There are 3 nested groupings, the coarsest first. Each group lies inside one group of the grouping before and may be the whole of it. The rows also spread widely along 12 directions, which tell nothing about the answers.
Some rows, each with its group in each grouping after it:
[-10 -24   3  -1  21   2  -7 -13 -17 -22 -18  12   3   4  11  -8   6 -17
  17  18  16 -25 -17  13  -5 -12   6 -17  -3  -6   1   9  18  20   5  10
  10   8   2  -3  25  -5]
Bot kuluf Vebas
[ -6  10  21  32  19  -1 -20 -19   1 -12   7  14   2 -15  28 -28  15   0
  14  21 -23   6 -12  26  -5  12   2  23  -6 -15  17  -5 -24  -2 -15 -30
  45 -26   7  11 -32 -30]
Bot Veton Sol
[  4  -4  -3 -30  17  -9  29   5 -20  -4  -5   1  -6  22  12  -8  -2 -32
   4  14   5 -18 -42  10  17   9 -28 -14  -4  -9 -16  24  -6  -2 -15  27
  27  -8 -10 -39   1 -21]
gabeb pim rakog
[ -2 -36 -12  -2  -2   0 -43  -2  -7  -8  -7  -3 -17 -19  -2  14  16  20
 -28  -5  34  -7 -14  23  -4  -2  14 -34  18 -24   2   3  24   4  31  -9
 -11  13  15  46  10 -11]
Bot Veton zed
[-21   9  24   0   9  -9  11 -25 -10 -37 -10  11  -2   3 -17 -14 -15 -30
  43  -4 -24   1  -3  13  10 -13  32   5  10  17  19  11 -27  15  -9 -16
  12   5   5  13  20  -1]
Bot kuluf Keb
[  4   0   4 -13  -1 -19  11   2 -29   1  21 -22 -25 -15  -4  -2  -2 -10
 -12 -10  -4  13 -23  21  25  11  -9 -15   4 -19   2  16 -36 -25  -9  -7
   6   1   8  16 -21 -24]
gabeb pim vut
[ -7  -9  -7  15 -11 -19 -29   8   3  -7   3  30 -16   2  -8   7 -45  -5
  13 -26  -9  13 -24  43   7  -7   4  31  30   4  25   9   0   9  17  -9
  -6  39   6  49  12   1]
Bot loleb Ninit
[ -3 -15 -15 -19  -3  11 -13 -15 -29  29   6  -5  11   8  43  -2  29  21
  11  30  31 -21 -16  -1   9  -1 -21  -2 -18 -13  -4   5  16  -9 -13   3
   4  -9   3 -30 -21 -29]
gabeb lasod zari
[ -9  -7  -2  54  31 -14 -11  15  45 -21 -21  23  -2  15  19 -25 -18 -13
   7  -7  -1  -3 -17  30  -5  15  -6  26   7   5  19   0  18  19  20  11
  17  -5 -12  -1   2   8]
Bot Sukem fizor
[ -9 -10  11   9   2  -5  17  -5 -38  12  13 -19  -3 -10  26 -14 -11  -9
  44  -2  14 -23  18   0  22  -8 -16  19 -25   8  35  13  -1  -8 -18  -7
 -27  20   1 -32 -11  -8]
Bot loleb bofiz
[ -5   2  -3 -40  -6   6  -8  -8 -13   2  22   6  -7   9 -12   2   6  21
   4 -10  -7  -3  -5  22  25  -5  -4   8  16   6   9  15 -15   4  -1 -19
   6  -4   4  12 -17 -17]
Bot loleb pib
[ -8   0  18  -5  -8   6 -21 -39 -41   3  -6  36  12  -5  13  13 -28 -14
  62  -4  -4 -24   3   8   2 -37  13  41   3  11  21   8   8  20  -3 -16
 -10  51  14   2  12 -22]
Bot kuluf fude
[-10   9   1  -3 -14 -16 -21 -17 -22  26  10   6   1   5  39   5   1   9
  11  23   0  -6 -38   8   9   3 -13  13  -2 -25  10   6 -10 -25 -22 -13
  22   4   8  -6 -21 -38]
gabeb pim rakog
[ 15   1   5 -30  -1  15 -35  10  11 -17 -17   6   0 -16 -22  18  31   8
 -18  -8  28  -1 -33  12  -6  16  25 -32  25 -21 -14   0   9   5  22 -14
  10 -26   2  12 -24 -39]
Bot kuluf fude
[ -2  11 -13   3  12  -6  -8  -6   6   0  -9  28  11  21  29 -20   8 -10
   7   9   0  12 -49  29  -7  13 -19  18   5  -2 -25   6 -11   3 -11  22
  52 -15   0 -11 -18 -31]
Bot loleb bofiz
[-13   1   2  14   0  12  -2 -14   2   0  -6 -16  11   4  27 -22  27   6
  33  12  18   7  14 -11   5   9   3   1 -20  10  19  -3  -2   0 -10  -7
  -5 -32  -1 -33 -22 -10]
gabeb pim vut
[ -1   6   4 -30  -4  -2 -20   6  -4  -3  -4   5  -4   0  -6  11  12   8
   0   6  17  -2 -42  11   7  12   9 -15  16 -15   3   9   0  -7  -3 -15
  16 -19  -1  -3 -17 -30]
Bot Sukem fizor
[ -2 -17  -4 -22  -4  13 -30 -16 -16  -1 -10  -9   2 -13   2  13  36  21
  -9  -1  38 -11  -8   4  -4  -6  18 -33   7 -14 -10   2  17   2  18  -6
  -6   1  14  11  -7 -26]
Bot kuluf Vebas
[ -3 -16 -17 -27 -13  14  -3   5   1  -8 -10 -11  -5  13 -16   5  10   4
  14 -17  30   8   5   0  15   1   7 -17   8  19   7  10  12  13  17   6
 -29 -11  -2 -10   3   3]
gabeb pim vut
[ -9  19  25 -11   3  11  -8 -24   8 -21 -10  46  14  10 -12   2 -25 -22
  55  -6 -35 -14  -1  10  11 -16  22  40  19  22  29   3 -11  28  -1 -28
  14  -2  -6  -9   1 -13]
gabeb lasod zari
[ -3   4  -7 -22  -4 -24  19   2 -22   7   8 -23 -16   4   4  -3   8  -8
 -13  -2   7  10 -41  15  24  17  -9 -23   3 -17 -15  15 -31 -30 -16   8
  17  -9   3  -2 -20 -26]
gabeb lasod zari
[ -1  -5  11  22  21 -10   9  15  14  -6  -1 -12  -4   1  14 -16  -3  -7
   7  -7   7 -25   4   8  14  13 -10  11  -9  -2  24   7   8   0   7  -3
  -6  -5 -11 -24 -19  -8]
Bot kuluf fude
[  9 -10   0 -19  -8  15 -17  11  -3 -14  -3 -10 -13 -20 -28   8  11   5
   3 -29  22  10   5  14  11   7  16 -11  16   6   9   5   1   9  22 -18
 -23  -9   6  15 -16 -13]
Bot Veton zed
[-30  23  20 -13 -35 -15 -14 -17  -5  -5 -44  -2  14   5  -3  21  -2 -15
  60  -2  35   5 -36 -29  -4   1  52 -19  10   9  19   4   5 -12 -14 -15
 -16   3   4 -34  10 -22]
Bot Sukem fizor
[ 17 -10  -4  -7  -8  20 -13  40  -4  -1   0  -8  -1  -8  -7   0  -2  -5
  29 -12  37   3  -3   9  13  17  -8  16  -5   9  24   4  22   9   8  -8
 -35 -18 -12 -25 -25  -7]
Bot kuluf Vebas
[ 12 -15   8  11  -5  11 -29  26 -25 -16   3  34  -3 -13  11  -4 -34 -36
  53  32   3   9 -41  29   0   8  -8  29  -2 -12  40   2   8  13 -17 -18
   1 -12 -10   4   5  -9]
gabeb pim vut
[  1  10  19 -15   5  -4   6  10   0 -22   6  -3 -12 -12 -24  -4  -3 -14
   8 -17  -9   1 -12  19  18  11  10  -5  14  -1  18  11 -25  -2  -2 -21
   7 -17  -4   2 -19 -18]
Bot loleb bofiz
[ 15   1   6   1  -3  -1  -9  15 -37  12  -1  -6   2 -21  27  -3   4 -20
  22  15  30  -1 -44  10   1  18 -15   7 -14 -23  -3   6   0 -17 -20   2
   7  -4   1 -23 -29 -41]
Bot kuluf Keb
[-14 -26 -20  12  -6  -4 -10   4  -8 -20   1   0 -16   3  -9 -13 -14  -2
  18 -18  11  24   3  34   9  -6   7   2  10  19  18   8  -3  14  11   3
 -20  14   9  40  20  20]
Bot loleb bofiz

New rows, each followed by its group in each grouping:
[  3  -1   7 -14   4   7 -29 -37  -6  15  -9  19   8 -10   7  27   9  21
  -9 -36  11 -40  12   5   2 -29   9  11  19  -4 -10   5  20  13  38  -5
  -5  48  16   5 -14 -38]
Bot kuluf Vebas
[-11 -38 -16   0  26 -11  24   7 -21  -9   6  -7 -12  22  25 -26  -5 -16
   6  32   8 -25 -18  22  20   1 -31 -12 -17  -6  11  17  10   4 -11  23
   6  -3 -10 -13  22  13]
gabeb lasod zari
[-17  11  10 -20   5  -9  11   1  20 -12 -14 -14   3  17  -6  -6  20   3
   4  -3  11 -16 -16  -8  15  14  13 -26   7   3   8  11  -6  -3  -2  -6
   9 -29 -11 -32 -10 -15]
Bot loleb pib
[  5   7  16 -13  30  26  -5 -18  18 -44 -10  33   6  -1 -27 -14  10 -14
  14 -17 -25  -4   8  25   1  -9  20  12  21  18  -4   3 -12  42  19 -12
  30 -20   0  12  -5 -13]
Bot kuluf Keb
[-20   3  -1  -6   1  -8 -25  -6  29 -17 -12  18   2  23  -7   0   7  13
   1   2  -2  -5 -23  16   4   2  22  -1  25   3   9   4   4  10  12 -11
  19 -14  -3  17   6  -8]
Bot kuluf Keb
[ -2  25  15  18   3 -49   3  19  21  -2 -39  -5  -8  -4   6  12 -13 -35
 -16 -23  22   1 -77   5  -4  33  13 -24  20 -29 -17   9  -8 -31   4  18
  26   8  -4 -21 -15 -41]
Bot Sukem fizor
[ -8   6  28  -1  11 -24   4  -3  -4 -23  -5  -2 -13 -11 -16   4 -11 -21
   1 -12 -11 -16 -23  15  12   2  21 -15  15 -15  15  12 -19  -7   3 -18
  12   9   2  12   1 -18]
Bot kuluf Vebas
[ 12  -1   7  16  11  14  -2  22  27 -17 -33   4   5  -5   3  -4  -2 -29
  21 -18  24  -7  -5  -2  -3  18   2   2   1   6  12  -3  21  18  21   8
 -13 -19 -15 -41 -14 -11]
gabeb pim rakog
[  0   3  16  14   6 -13 -14  13   3  -2   8   7  -8  -5  13  -8 -10  -4
  10  10  -7 -10 -24  20  11  17  -7  19   3 -15  31   5  -5  -9  -7 -24
  16 -13  -7  -2 -22 -21]
Bot Veton Sol
[ -5   3   8 -18  12   3   7 -16   5  -2  22 -10 -12   4 -10  -9  14  26
  -8 -25 -19 -17  32  14  30  -4  -4  14   9  13  17  13 -18   4  12 -24
   3  -6   4   2 -30 -13]
Bot Veton Sol
[  1 -14   5 -29 -13  19 -35  10 -32 -17  -9  10   6 -12  -4   7  15  -9
  36  40  34   4 -43  10  -6   7  20 -21   0 -16  15   2  14   6 -17 -22
   1 -29  -1   1   4 -20]
Bot kuluf Vebas
[ -4   2  10  29  33  -5   9 -24   8 -25   9  24 -12   0   7 -26 -21 -19
   5 -21 -49   0  15  39  12 -11  -9  35   9   8  12   7 -28  21  12  -4
  29  13   8  27  -4  -3]
gabeb pim rakog
[-38  29  17  13  -9 -22  -3 -36  37   7 -32 -11  18  23  11   6  14  18
  21 -29  10 -25  16 -30   7  -7  38   2  10  21  15   0   4  -6  15  -9
  -9  12   3 -34  -9 -18]
Bot kuluf Keb
[-16  12  -4  16   7 -26  -7 -28 -10  19  -3  29   9  22  48 -11 -12  -5
  17   8 -11 -11 -39  23   0  -6 -21  34   1  -5  -9  10 -10  -8 -16  15
  42  27   8 -10  -7 -32]
Bot loleb bofiz
[  5  -3  15   8  -2   6  -6   0  -1 -13 -15 -13  -8 -26 -10   7  -1 -15
  14 -31  16  -2  12  -1   6   2  19 -11   5  -1  20   0   1   5  20 -13
 -28   5   5  -5 -13 -14]
gabeb pim rakog
[  2   3   3 -19 -10  21 -35  -7  -9  10  24  18   3  -1   7  -1  12  32
  21  11  -7  -2   2  20  15   0  -6  37   6   2  28   2  -2   6  -5 -41
   8 -21   3   6 -36 -26]
Bot Veton Sol
[-23 -12   6  13  28   5 -10 -53  -7  -9 -19  17  17  13  45 -23  31   6
  17  34   2 -32   1   2 -14 -15   3  -5 -13  -3  -5   3  11  18  -3   4
  39  -2   9 -16  10 -19]
Bot Veton Sol
[  7 -17  -1  13  31   5  -9 -10  -2  -2  -7  -8  -3 -16  29 -16  37   7
 -27   4  21 -20  -6  16  -6  11 -15 -18  -9 -23 -19   3   9   2  15   8
  25 -11   7  -5 -24 -30]
Bot Veton zed
[  2 -20  -2  -9  26   5  13  -3  -5 -15   6 -24 -14  -6   3 -15  29   3
 -24  -1  11 -13   7  11  15   8 -11 -34  -6 -11  -4  11  -6   2  11   7
   6 -21   0  -6 -11 -10]
gabeb pim vut
[  8   5   7 -64 -13  25 -20  11   2  -9 -13  21  12  15 -29  26   8   4
  27  -1  21 -25 -23  -4  12  -1  16  -2  22   8   9  11  23  20   9 -17
  -9 -20 -13 -28  -8 -26]
Bot kuluf fude
[-17  -1 -10 -36  -8  14 -22 -31   9  11 -11  11  14  28   8   9  29  35
  10  -3  19 -23   6  -7   8 -14   9   2  11  17  -3   8  20  15  14  -7
   3  -3   4 -19  -6 -21]
Bot Veton zed
[ -5  -8   2   8  -4  11  10 -10 -42  13  -6 -20  13  -4  37 -18  11 -13
  60  13  39  -5   7 -11   6  -1  -9  15 -37  12  11   5   9  -3 -24   7
 -24   2   4 -49 -16 -16]
Bot kuluf fude
[-18 -11  -5  -1  -8  -4   9  -8 -46 -17   1 -18 -10  -5   5 -23   0 -17
  47  14  18  35 -16  17  10   2   9  -9 -15  11  12  12 -22  -5 -31  -2
  -8  -7  13   8   9   3]
Bot Sukem fizor
[ -2 -20  17  -5  -2   2 -23  23 -22 -21   0   3 -10 -17  -2  -2  -7 -15
  31  35  16  -9 -32  15   5  13  11 -12  -2 -22  42   6  10   0 -16 -33
  -5 -24  -8   4   7  -8]
Bot Veton zed
[-17 -31 -12 -17  -4   4  -5   6 -15 -13 -18  -6  -4  14  -2   1  -3  -2
  32   8  41 -14  -7   1   9  -8  10 -20  -1  14  22  14  34  16   5   7
 -33   6  -4 -14  32  16]
Bot Sukem fizor
[ -5 -40 -24   5 -20  36 -43 -15 -31  15  14 -13   2 -16  27  -3  28  40
  28  11  44  11  37   6   4 -13  -2   6 -18   7  29  -6  28  13  10 -18
 -48  -2  16  17  -9   2]
gabeb pim vut
[ 14 -10  10  -5  21   7 -21  32  14 -21   9  26  -9  -7  -9  -5 -11  -7
  -4   6  -9 -17 -30  37   9  16 -12  11  17 -18  25   8   7  16   9 -20
  19 -23 -16  10 -13 -13]
Bot loleb pib
[ -8  24  23  31 -22 -16   1  -6  -1   3 -37  -5  10 -13  13   8 -23 -41
  60 -27  22  10 -13 -22  -2   8  26  13  -3  11  22  -2  -4 -11  -3  -2
 -25  18   1 -42 -10 -24]
gabeb pim vut
[-17 -11  13 -34  -7   3   4  -7 -38 -15  19  12  -8   9 -16  -4 -26  -8
  55  14 -13 -14  -1  18  27 -20   4  15   3  17  47  21  -9  15 -21 -28
 -14   7  -3   4  21   8]
Bot loleb Ninit
[ 26 -40 -14   0  12  39 -18  -3 -50  -9   8 -15  -9 -44  16 -13  34  -4
   2   6  40  18   9  23  -6   1 -15 -21 -20 -15 -13  -1   6  12   9   7
 -14 -10  17  16 -18 -19]
gabeb pim vut
[  8   5  -2 -18   7  10   1 -28 -24  -6   6  19  -2  -3   2  -4   3 -13
  11 -16 -13  15  -9  24   7 -10  -8  14   9   6 -20  11 -26  12   1   7
  24   8  14  10 -15 -29]
gabeb pim vut
